All groups share one centre, and each spreads out both ways along 16 directions, with some noise.
In the rows, 128 means zero.
Some rows, each with its group after it:
129,101,134,105,148,138,112,120,137,132,123,141,144,121,133,107,75,57,165,104,130,111 | sefim
146,123,145,141,143,111,124,123,125,136,111,109,119,126,154,109,119,119,119,121,145,115 | Mede
164,99,151,175,142,105,161,117,115,119,126,145,138,114,136,114,118,123,88,120,107,144 | ziga
124,118,117,140,100,117,119,137,132,131,122,150,130,119,110,113,141,120,131,102,108,139 | Mede
162,125,113,137,143,111,133,123,110,108,118,144,127,93,144,110,103,126,124,108,127,140 | Mede
113,87,140,120,144,125,120,104,123,137,141,165,146,82,130,141,116,135,126,123,111,135 | zuke
143,148,152,125,136,135,130,104,93,136,116,163,117,111,141,132,166,119,112,164,133,133 | zuke
188,141,64,133,104,119,142,129,117,129,155,141,125,150,133,125,143,133,87,100,121,103 | zuke
140,136,134,130,148,64,130,117,148,144,75,117,155,112,111,83,111,146,148,106,133,142 | sefim
136,149,89,92,123,110,134,130,130,111,151,135,152,130,155,123,115,129,158,117,168,116 | ziga
126,136,103,137,112,172,158,107,130,178,99,162,172,177,118,142,131,120,144,142,65,125 | bezog
139,114,132,117,120,125,138,139,124,117,142,113,118,156,120,104,114,109,161,97,132,126 | ziga
147,147,139,141,100,158,176,114,155,89,127,128,159,118,99,140,126,110,108,149,93,125 | nebe
136,148,119,109,145,146,120,137,117,123,123,125,122,150,137,111,140,123,139,132,121,147 | nebe
151,120,115,137,152,158,124,102,111,137,130,128,96,118,126,143,102,149,166,139,138,131 | Mede
160,123,124,120,118,131,147,104,154,148,123,109,142,126,118,126,139,145,145,117,98,111 | zuke
131,105,123,107,119,117,114,172,149,158,147,141,113,97,104,124,126,126,102,116,153,138 | sefim
94,165,127,123,135,146,131,110,135,136,139,106,109,124,155,125,129,138,145,143,150,77 | Mede
119,144,109,102,109,145,136,138,126,160,145,147,115,119,112,160,151,140,115,155,139,111 | sefim
150,148,90,143,126,122,121,118,151,115,152,145,146,122,130,131,118,115,100,130,158,100 | zuke
151,102,129,129,129,138,134,149,122,97,126,106,125,137,166,143,131,78,159,140,122,116 | Mede
144,142,139,116,153,138,128,112,150,120,129,100,132,133,124,129,131,129,129,145,136,105 | sefim
156,127,133,131,145,125,98,128,160,136,116,96,108,123,114,130,133,129,127,131,163,98 | nebe
142,130,106,125,103,125,140,125,134,146,108,186,177,138,96,134,148,116,120,128,103,135 | ziga
99,138,83,123,186,139,115,156,133,138,114,99,136,165,143,101,85,141,111,90,96,101 | zuke
88,111,119,121,189,136,96,90,126,134,136,122,123,131,121,106,106,156,165,95,92,105 | zuke
158,140,112,131,122,139,108,113,131,91,125,127,114,99,127,119,139,105,136,132,122,131 | nebe
144,124,155,143,133,106,137,107,123,112,132,118,122,125,129,106,130,135,142,138,137,165 | zuke
148,124,132,159,150,154,99,135,163,145,134,122,132,160,156,134,143,152,134,117,168,112 | bezog
140,130,87,150,143,129,125,145,112,92,154,120,107,126,143,121,114,131,113,130,120,153 | sefim
134,114,98,127,118,143,118,134,112,133,133,148,117,145,150,107,137,115,143,84,122,89 | sefim
130,173,141,113,128,138,131,128,139,113,126,130,135,151,105,118,150,125,156,143,144,138 | nebe
110,138,127,152,151,112,118,123,138,112,124,115,150,118,149,138,105,140,145,142,110,175 | bezog
153,118,135,134,158,132,127,104,128,166,118,139,170,134,155,170,93,152,131,125,110,153 | bezog
132,146,148,132,162,157,133,135,130,152,101,111,115,158,111,115,122,134,115,108,112,89 | bezog
115,129,90,112,140,138,139,112,157,150,163,122,133,117,116,115,102,125,137,164,114,155 | sefim
126,128,144,145,131,115,106,137,137,132,130,93,100,139,119,116,130,129,123,132,137,152 | ziga
135,92,155,154,142,142,153,108,129,144,106,147,142,89,156,144,126,140,153,132,109,116 | ziga
153,133,119,167,144,150,113,124,107,117,129,135,92,143,146,100,112,121,127,125,155,148 | Mede
138,143,140,162,137,120,130,125,141,128,107,107,118,124,130,113,127,122,120,147,136,130 | bezog
139,136,124,145,150,167,112,131,108,101,142,135,97,133,128,144,131,100,117,168,121,155 | Mede
117,120,123,114,111,154,136,154,120,155,107,134,103,118,103,139,162,112,102,152,99,108 | bezog
136,122,142,123,146,148,125,112,157,104,129,97,140,128,121,116,129,124,123,136,96,137 | nebe
122,131,138,113,141,107,150,137,102,145,140,129,125,154,108,138,119,145,117,130,120,146 | ziga
120,159,133,127,138,108,121,87,109,148,122,172,149,137,131,97,142,129,96,124,132,121 | Mede
119,137,119,120,121,80,144,150,108,130,110,148,154,112,140,127,127,120,98,124,118,140 | Mede
107,130,137,108,143,107,131,133,138,113,136,135,162,149,115,136,140,152,171,124,134,138 | Mede
129,146,77,133,108,93,161,173,126,107,119,120,125,148,111,97,118,137,136,116,142,133 | bezog
137,132,92,166,111,138,116,120,131,142,134,144,112,139,123,123,118,116,132,131,141,129 | zuke
172,115,127,121,152,87,119,109,114,110,123,115,138,143,104,139,110,92,106,142,131,133 | zuke
151,107,104,137,149,134,128,126,115,114,160,124,122,185,125,147,118,147,180,130,146,150 | Mede
135,126,146,119,145,127,132,107,125,120,128,134,139,121,115,119,133,127,123,121,96,130 | nebe
171,127,118,174,130,101,136,89,148,94,115,128,166,136,132,114,108,111,162,139,123,167 | sefim
130,120,124,136,157,138,135,138,101,129,138,121,115,155,144,128,106,138,117,137,126,161 | Mede
156,136,107,97,145,113,114,138,117,129,132,171,141,125,75,148,144,149,95,114,128,131 | Mede
140,104,109,153,114,128,132,116,145,130,149,130,135,151,114,123,126,119,116,107,119,99 | nebe
127,147,150,114,170,125,127,114,135,103,149,112,130,127,136,109,153,125,75,151,130,104 | bezog
115,110,124,128,134,116,139,111,148,121,118,128,162,110,139,125,144,133,151,145,91,141 | bezog
122,152,94,126,131,130,139,130,93,122,137,165,128,133,149,133,129,125,128,124,126,114 | nebe
124,121,139,148,110,152,126,118,137,120,143,123,119,162,117,121,156,117,165,125,114,124 | ziga
151,109,131,155,115,141,108,106,113,137,135,151,94,108,108,123,134,125,117,127,120,154 | Mede
122,146,147,119,110,134,111,105,140,154,109,136,113,94,97,110,148,110,101,126,116,104 | Mede
176,84,141,155,133,128,91,84,129,163,107,157,120,120,110,131,151,122,154,110,121,120 | Mede
118,134,121,138,110,135,171,119,123,114,151,128,113,123,118,126,154,145,133,135,100,100 | bezog
113,127,114,126,134,121,123,144,161,122,124,120,151,124,122,127,105,129,146,110,134,115 | zuke
119,152,163,134,132,145,134,129,131,129,105,119,124,155,85,110,110,120,153,92,101,126 | bezog
105,120,124,143,144,114,130,129,118,136,121,138,140,125,180,122,120,114,140,127,140,108 | nebe
130,166,80,144,99,104,139,105,125,126,143,149,140,125,113,128,123,118,120,139,111,138 | zuke
131,141,149,149,95,112,137,101,111,114,136,110,99,123,144,108,184,144,113,123,118,108 | sefim
150,133,116,110,110,119,154,150,182,129,125,112,162,98,108,136,94,128,107,126,143,117 | zuke
132,113,142,150,138,122,154,126,112,151,141,138,136,162,154,111,118,155,111,113,133,146 | bezog
182,116,135,129,129,119,128,130,121,120,107,115,122,123,133,137,115,101,116,113,144,100 | sefim
138,110,130,145,142,126,109,130,128,150,119,112,106,96,161,134,119,133,109,138,139,133 | ziga
112,132,137,108,147,113,124,138,126,105,153,125,128,116,130,132,135,143,125,116,145,106 | nebe
135,117,130,114,156,138,149,102,125,117,149,115,132,93,166,116,103,133,112,123,103,115 | zuke
118,148,116,129,156,126,105,109,103,129,82,129,116,146,105,106,142,135,137,105,84,106 | sefim
180,150,98,121,172,122,83,99,129,128,131,109,100,122,105,143,101,127,115,114,153,85 | bezog
125,142,127,104,136,138,137,122,120,130,120,114,109,102,115,160,115,137,162,139,126,102 | bezog
129,131,123,103,150,134,124,103,127,97,133,110,125,128,87,106,112,125,145,108,78,133 | nebe
133,128,97,121,132,131,126,149,112,103,118,130,115,121,122,123,121,125,139,114,104,135 | sefim
121,128,138,120,162,126,125,159,104,111,119,119,118,143,161,123,127,134,137,119,146,123 | zuke
128,132,133,140,130,132,125,124,134,121,111,131,136,120,137,116,148,121,134,135,109,134 | sefim
101,130,133,103,110,118,136,164,139,84,148,110,147,141,121,124,142,107,129,113,91,142 | zuke
141,134,152,146,103,122,103,131,135,155,101,157,136,132,137,117,168,84,120,136,140,137 | ziga
129,141,125,146,143,109,137,159,117,122,94,138,135,116,139,116,110,126,106,111,134,124 | nebe
169,130,114,120,113,147,143,97,104,123,138,135,110,148,143,127,114,104,175,130,161,108 | Mede
134,93,134,128,137,118,113,156,137,109,113,113,131,95,164,118,137,144,140,91,121,127 | ziga
135,118,118,125,107,103,141,143,116,129,143,151,137,135,151,129,136,122,155,107,160,114 | nebe
149,102,111,128,115,104,172,119,110,115,180,123,119,108,127,165,105,173,130,131,133,144 | ziga
142,124,145,153,144,88,155,115,115,114,150,134,134,139,104,111,110,139,111,120,126,154 | ziga
120,132,148,102,115,109,132,164,134,121,89,134,155,101,129,141,151,130,143,128,125,143 | ziga
142,157,115,128,127,136,137,147,151,91,117,133,153,128,139,121,178,146,137,137,128,124 | sefim
144,102,157,119,157,130,117,140,140,148,170,131,132,133,135,164,120,144,90,124,174,110 | sefim
82,170,132,146,141,146,137,124,128,95,116,158,159,121,119,122,131,103,84,149,89,118 | nebe
103,108,118,133,102,105,137,131,95,116,154,131,111,131,108,117,121,132,119,111,84,177 | sefim
135,141,110,129,162,146,119,139,117,102,152,123,97,126,109,143,109,156,139,138,144,146 | Mede
137,121,117,121,142,141,80,143,153,139,113,120,121,122,133,146,139,117,132,144,150,126 | bezog
154,104,138,105,128,110,159,135,97,129,145,132,102,91,128,140,137,151,102,106,128,94 | bezog
146,162,154,156,137,112,165,132,112,152,93,142,144,162,129,149,144,137,137,157,145,125 | ziga
118,148,147,112,141,135,148,126,127,100,109,137,156,143,110,107,133,93,136,130,93,121 | ziga
82,146,139,178,112,88,149,131,98,119,115,190,138,112,99,116,117,113,110,97,113,111 | nebe
116,98,157,140,117,139,127,158,157,121,136,137,137,96,149,109,143,142,125,99,130,139 | zuke
133,142,132,136,149,116,109,96,121,115,163,137,130,126,150,130,162,135,97,141,129,122 | ziga
117,138,112,142,154,115,113,112,131,121,114,129,117,107,105,128,103,146,141,108,133,86 | nebe
125,140,119,126,122,132,126,155,98,129,101,148,125,152,124,149,145,140,131,109,126,111 | sefim
148,119,142,134,133,141,143,139,137,122,105,95,124,144,122,122,122,114,129,130,106,125 | ziga
139,119,136,100,151,129,89,138,123,112,119,135,117,92,140,121,158,137,142,106,125,132 | nebe
96,135,141,126,181,138,120,151,124,101,135,119,124,118,169,94,109,132,106,113,137,124 | zuke
115,131,159,135,149,123,118,142,123,102,143,101,101,134,130,99,128,113,106,119,126,134 | nebe
142,140,116,138,171,119,123,138,126,97,131,114,134,108,172,130,113,138,110,115,126,113 | bezog
124,134,160,180,134,122,158,149,86,85,135,117,91,149,143,115,135,117,129,123,113,142 | ziga
155,114,128,111,143,104,132,129,92,117,109,115,105,109,132,154,93,108,150,143,156,124 | zuke
116,133,126,116,143,114,102,106,111,141,120,147,102,139,93,87,142,117,129,119,141,106 | bezog
155,137,124,123,94,116,113,98,113,121,139,161,127,139,81,136,161,100,106,117,116,111 | sefim

New rows. What belongs after each?
174,133,107,135,160,130,142,156,134,86,133,137,151,121,155,142,119,142,132,132,156,139 | Mede
132,129,88,97,90,119,144,124,125,156,151,130,118,130,104,146,129,149,131,107,132,85 | Mede
146,99,132,127,150,138,136,138,125,117,136,134,148,167,147,127,129,141,159,115,132,146 | Mede
140,94,128,117,148,154,132,138,142,82,143,109,137,135,119,123,116,121,170,114,90,154 | Mede
130,124,141,121,134,111,129,105,132,109,144,121,140,124,124,128,142,128,139,128,107,133 | zuke
141,116,122,90,137,102,140,131,112,128,134,131,118,144,110,90,130,132,122,104,156,101 | bezog
138,143,161,126,140,118,143,99,130,135,106,134,153,136,140,118,166,147,160,144,120,140 | zuke
147,126,146,134,145,78,105,129,128,136,128,125,122,112,146,122,140,111,95,135,172,121 | nebe
99,151,119,121,142,151,121,139,140,124,117,127,116,102,137,126,153,143,165,150,125,120 | sefim
128,152,108,118,126,136,154,136,94,152,125,177,140,137,165,128,107,91,131,141,157,114 | ziga
121,132,160,128,118,135,148,141,129,124,133,139,143,141,114,120,149,123,99,126,104,142 | bezog
132,108,134,114,104,116,135,141,117,149,141,143,136,144,130,145,157,137,126,119,114,149 | ziga
132,91,145,134,135,135,123,147,173,154,115,101,139,109,126,136,147,148,104,115,90,115 | Mede
114,138,96,99,141,125,100,130,111,143,103,131,112,99,108,151,114,114,116,152,113,127 | nebe
155,124,135,116,132,131,114,95,116,100,140,125,117,139,128,133,143,80,165,136,135,98 | Mede
136,91,116,123,111,98,108,132,136,107,141,120,115,109,79,109,129,121,132,78,85,138 | Mede
125,129,164,121,116,102,164,139,132,104,134,114,150,128,118,128,97,147,170,100,128,163 | bezog
119,130,157,104,79,136,148,124,135,135,128,112,130,136,139,117,148,86,134,133,132,102 | Mede
125,108,131,127,147,104,137,150,138,86,165,107,141,151,155,81,133,146,113,98,141,141 | bezog
163,96,133,162,156,117,125,106,152,149,128,115,137,95,148,153,134,158,107,141,114,128 | Mede
114,153,114,114,112,116,126,142,94,94,114,148,95,120,128,73,140,69,140,122,156,100 | bezog
117,114,158,101,142,139,111,112,143,121,137,132,145,145,99,138,162,124,161,129,110,120 | Mede
164,109,91,141,108,142,106,116,152,144,125,132,138,148,120,118,146,113,115,116,107,124 | ziga
139,135,110,116,129,130,130,127,108,133,129,119,115,137,149,141,129,122,142,132,130,111 | ziga
139,121,111,166,109,128,120,125,151,119,145,117,106,119,139,92,157,134,131,124,125,141 | sefim
135,132,131,105,168,89,121,130,95,114,122,134,130,119,147,128,146,154,135,99,123,110 | zuke
121,140,156,151,135,135,132,140,136,104,141,111,128,141,122,123,117,137,128,101,108,149 | bezog
101,177,111,137,141,135,116,123,107,127,139,161,124,172,100,127,156,128,119,138,122,119 | ziga
121,143,63,146,143,155,98,96,115,158,149,155,91,132,86,155,127,160,140,135,110,111 | Mede
120,138,133,80,125,112,142,174,138,111,109,157,192,133,149,102,135,100,121,104,132,135 | ziga
186,116,122,157,115,107,136,94,140,115,143,128,143,133,128,125,132,108,118,142,132,145 | Mede
126,129,84,107,140,140,117,141,144,95,153,150,153,109,128,138,149,164,97,111,122,104 | ziga
135,145,131,123,137,79,124,100,134,100,126,134,148,108,112,92,158,148,125,109,113,132 | sefim
139,149,124,116,144,110,138,105,97,116,102,131,137,129,144,123,146,141,122,112,109,90 | sefim
118,109,93,116,151,188,129,151,144,134,153,127,111,99,171,131,135,130,139,148,109,119 | sefim
127,108,135,129,112,127,133,159,169,124,133,112,158,131,135,148,143,130,133,117,122,120 | zuke
149,125,145,117,111,128,128,141,121,117,107,111,117,137,131,170,154,97,171,156,144,112 | zuke
118,131,117,141,170,151,124,104,141,137,143,117,141,159,126,129,137,156,108,153,91,143 | sefim
167,142,149,101,152,138,154,121,135,139,124,102,132,147,120,134,129,140,119,143,128,123 | nebe
156,185,117,140,141,99,136,92,117,110,119,143,152,181,136,106,161,139,169,142,162,126 | zuke
121,154,120,141,153,112,130,108,110,114,153,139,119,159,94,121,132,147,127,124,123,123 | ziga
142,134,118,117,90,169,154,120,127,146,194,149,128,182,145,158,182,128,138,162,144,124 | nebe
155,133,123,169,114,109,127,123,124,135,104,124,121,139,129,141,119,95,146,168,148,156 | Mede
147,143,130,111,137,108,134,111,132,151,101,130,139,117,130,135,141,155,151,119,153,83 | sefim
146,148,119,134,121,102,176,117,113,135,118,119,124,129,113,124,104,140,132,138,135,121 | bezog
105,158,99,127,123,101,113,138,130,119,142,154,140,115,114,125,124,133,96,144,146,163 | ziga
142,138,107,124,168,126,122,142,98,114,109,146,137,157,116,114,103,109,109,129,107,165 | Mede
115,153,140,116,123,128,123,148,134,126,108,112,117,146,116,96,148,117,119,116,132,108 | sefim
145,137,130,157,128,146,135,131,147,133,107,138,143,164,122,113,142,116,146,124,134,111 | ziga
131,125,133,113,137,132,137,147,137,134,139,139,142,140,127,136,143,163,130,123,152,126 | zuke
76,106,133,86,119,172,141,147,105,163,133,123,74,159,89,106,160,126,129,140,110,97 | bezog
141,143,140,148,138,140,130,151,147,109,133,106,116,156,87,107,127,122,69,116,119,121 | nebe
137,117,156,159,130,112,151,103,101,144,133,139,128,140,153,126,132,115,130,142,112,150 | ziga
159,110,160,119,128,139,143,113,105,171,125,137,126,127,138,155,113,120,98,141,130,136 | bezog
108,140,153,128,131,98,147,95,122,157,102,103,140,160,107,125,137,177,141,131,109,131 | sefim
116,121,106,95,118,153,136,167,134,87,153,136,137,139,130,130,148,142,154,90,122,99 | ziga
109,143,144,129,139,109,127,133,98,133,145,144,112,141,120,118,140,122,107,125,128,136 | nebe
127,126,152,141,118,155,143,141,112,92,120,101,88,105,149,135,130,97,163,139,122,110 | ziga
140,166,96,142,117,139,124,125,128,76,161,124,113,102,137,161,133,114,134,144,128,111 | bezog
117,148,142,134,120,113,132,117,148,130,148,140,146,137,135,141,155,146,165,150,173,126 | nebe
97,108,101,132,147,139,96,165,159,134,143,128,137,122,108,149,91,112,79,117,125,109 | zuke
171,124,128,164,150,112,120,128,138,135,92,111,114,121,122,104,107,140,125,102,135,128 | nebe
128,125,160,128,155,107,112,98,131,118,143,133,137,111,142,119,151,129,120,133,129,125 | nebe
147,131,106,145,98,123,138,109,128,124,150,133,117,115,128,138,129,125,134,139,135,129 | Mede
178,170,149,110,138,67,147,102,78,98,101,65,96,127,135,129,158,109,134,150,87,134 | zuke
143,119,122,127,136,148,108,145,127,126,105,119,99,105,112,145,148,131,113,120,109,99 | ziga
142,131,115,123,130,112,138,156,98,107,132,85,92,152,130,139,108,119,135,136,140,138 | zuke
164,109,102,96,150,133,136,140,106,111,130,119,127,159,115,116,98,120,136,97,117,129 | Mede
114,133,111,141,93,134,117,132,127,183,132,149,105,166,69,128,137,161,128,121,139,152 | Mede
149,135,126,96,116,124,131,150,117,136,122,131,114,122,110,145,133,100,107,136,142,106 | nebe
107,120,125,168,110,114,148,152,103,122,161,136,109,143,150,123,119,112,89,126,135,130 | nebe
138,105,150,120,159,137,128,133,134,121,129,138,153,124,150,142,148,140,133,128,117,130 | Mede
169,122,115,130,106,115,131,120,115,137,135,144,123,130,125,130,140,102,104,132,128,134 | nebe
118,110,112,117,164,149,121,119,125,139,168,137,115,92,158,141,102,118,123,148,129,125 | sefim
169,156,111,138,153,123,132,125,141,102,114,124,143,122,114,117,118,155,106,119,128,135 | nebe
123,139,107,127,127,144,134,141,115,116,148,130,114,132,107,174,123,146,140,160,127,150 | sefim
118,153,130,143,134,116,140,110,107,129,98,127,141,153,134,129,121,130,144,140,119,132 | sefim
182,152,106,94,102,158,159,134,166,144,123,109,140,127,115,123,150,128,103,117,112,79 | zuke
128,89,129,152,141,147,107,122,134,142,169,176,120,127,129,134,132,174,135,118,189,129 | zuke
150,132,130,116,140,159,130,129,121,136,115,98,77,89,140,130,107,117,129,136,140,92 | zuke
133,162,107,100,130,120,123,112,106,135,152,136,117,151,139,116,111,88,142,132,163,110 | ziga
133,143,108,146,129,132,140,68,98,126,144,128,112,144,145,93,95,112,143,135,123,136 | Mede
137,105,95,96,136,136,95,125,144,118,135,140,145,101,133,152,161,116,128,137,106,109 | bezog
106,141,107,144,107,124,122,149,117,126,138,148,125,133,141,134,138,102,105,155,138,148 | nebe
139,127,122,135,87,118,149,146,141,108,162,114,119,133,123,124,150,141,122,132,141,148 | sefim
134,139,109,148,143,122,146,124,112,124,107,128,127,121,111,122,90,135,107,124,95,143 | nebe
118,142,118,136,123,106,136,101,122,142,147,142,134,124,117,130,126,130,113,157,123,154 | sefim
143,112,132,154,135,91,132,108,93,170,121,143,125,145,140,160,89,155,139,110,167,116 | sefim
104,129,116,149,183,113,120,105,99,141,137,127,115,139,129,115,98,145,86,118,100,117 | nebe
108,127,145,136,116,125,129,106,116,141,150,147,128,132,154,123,161,135,119,125,129,109 | sefim
141,119,95,126,128,113,126,104,118,149,136,132,123,125,141,111,121,141,119,90,118,84 | Mede
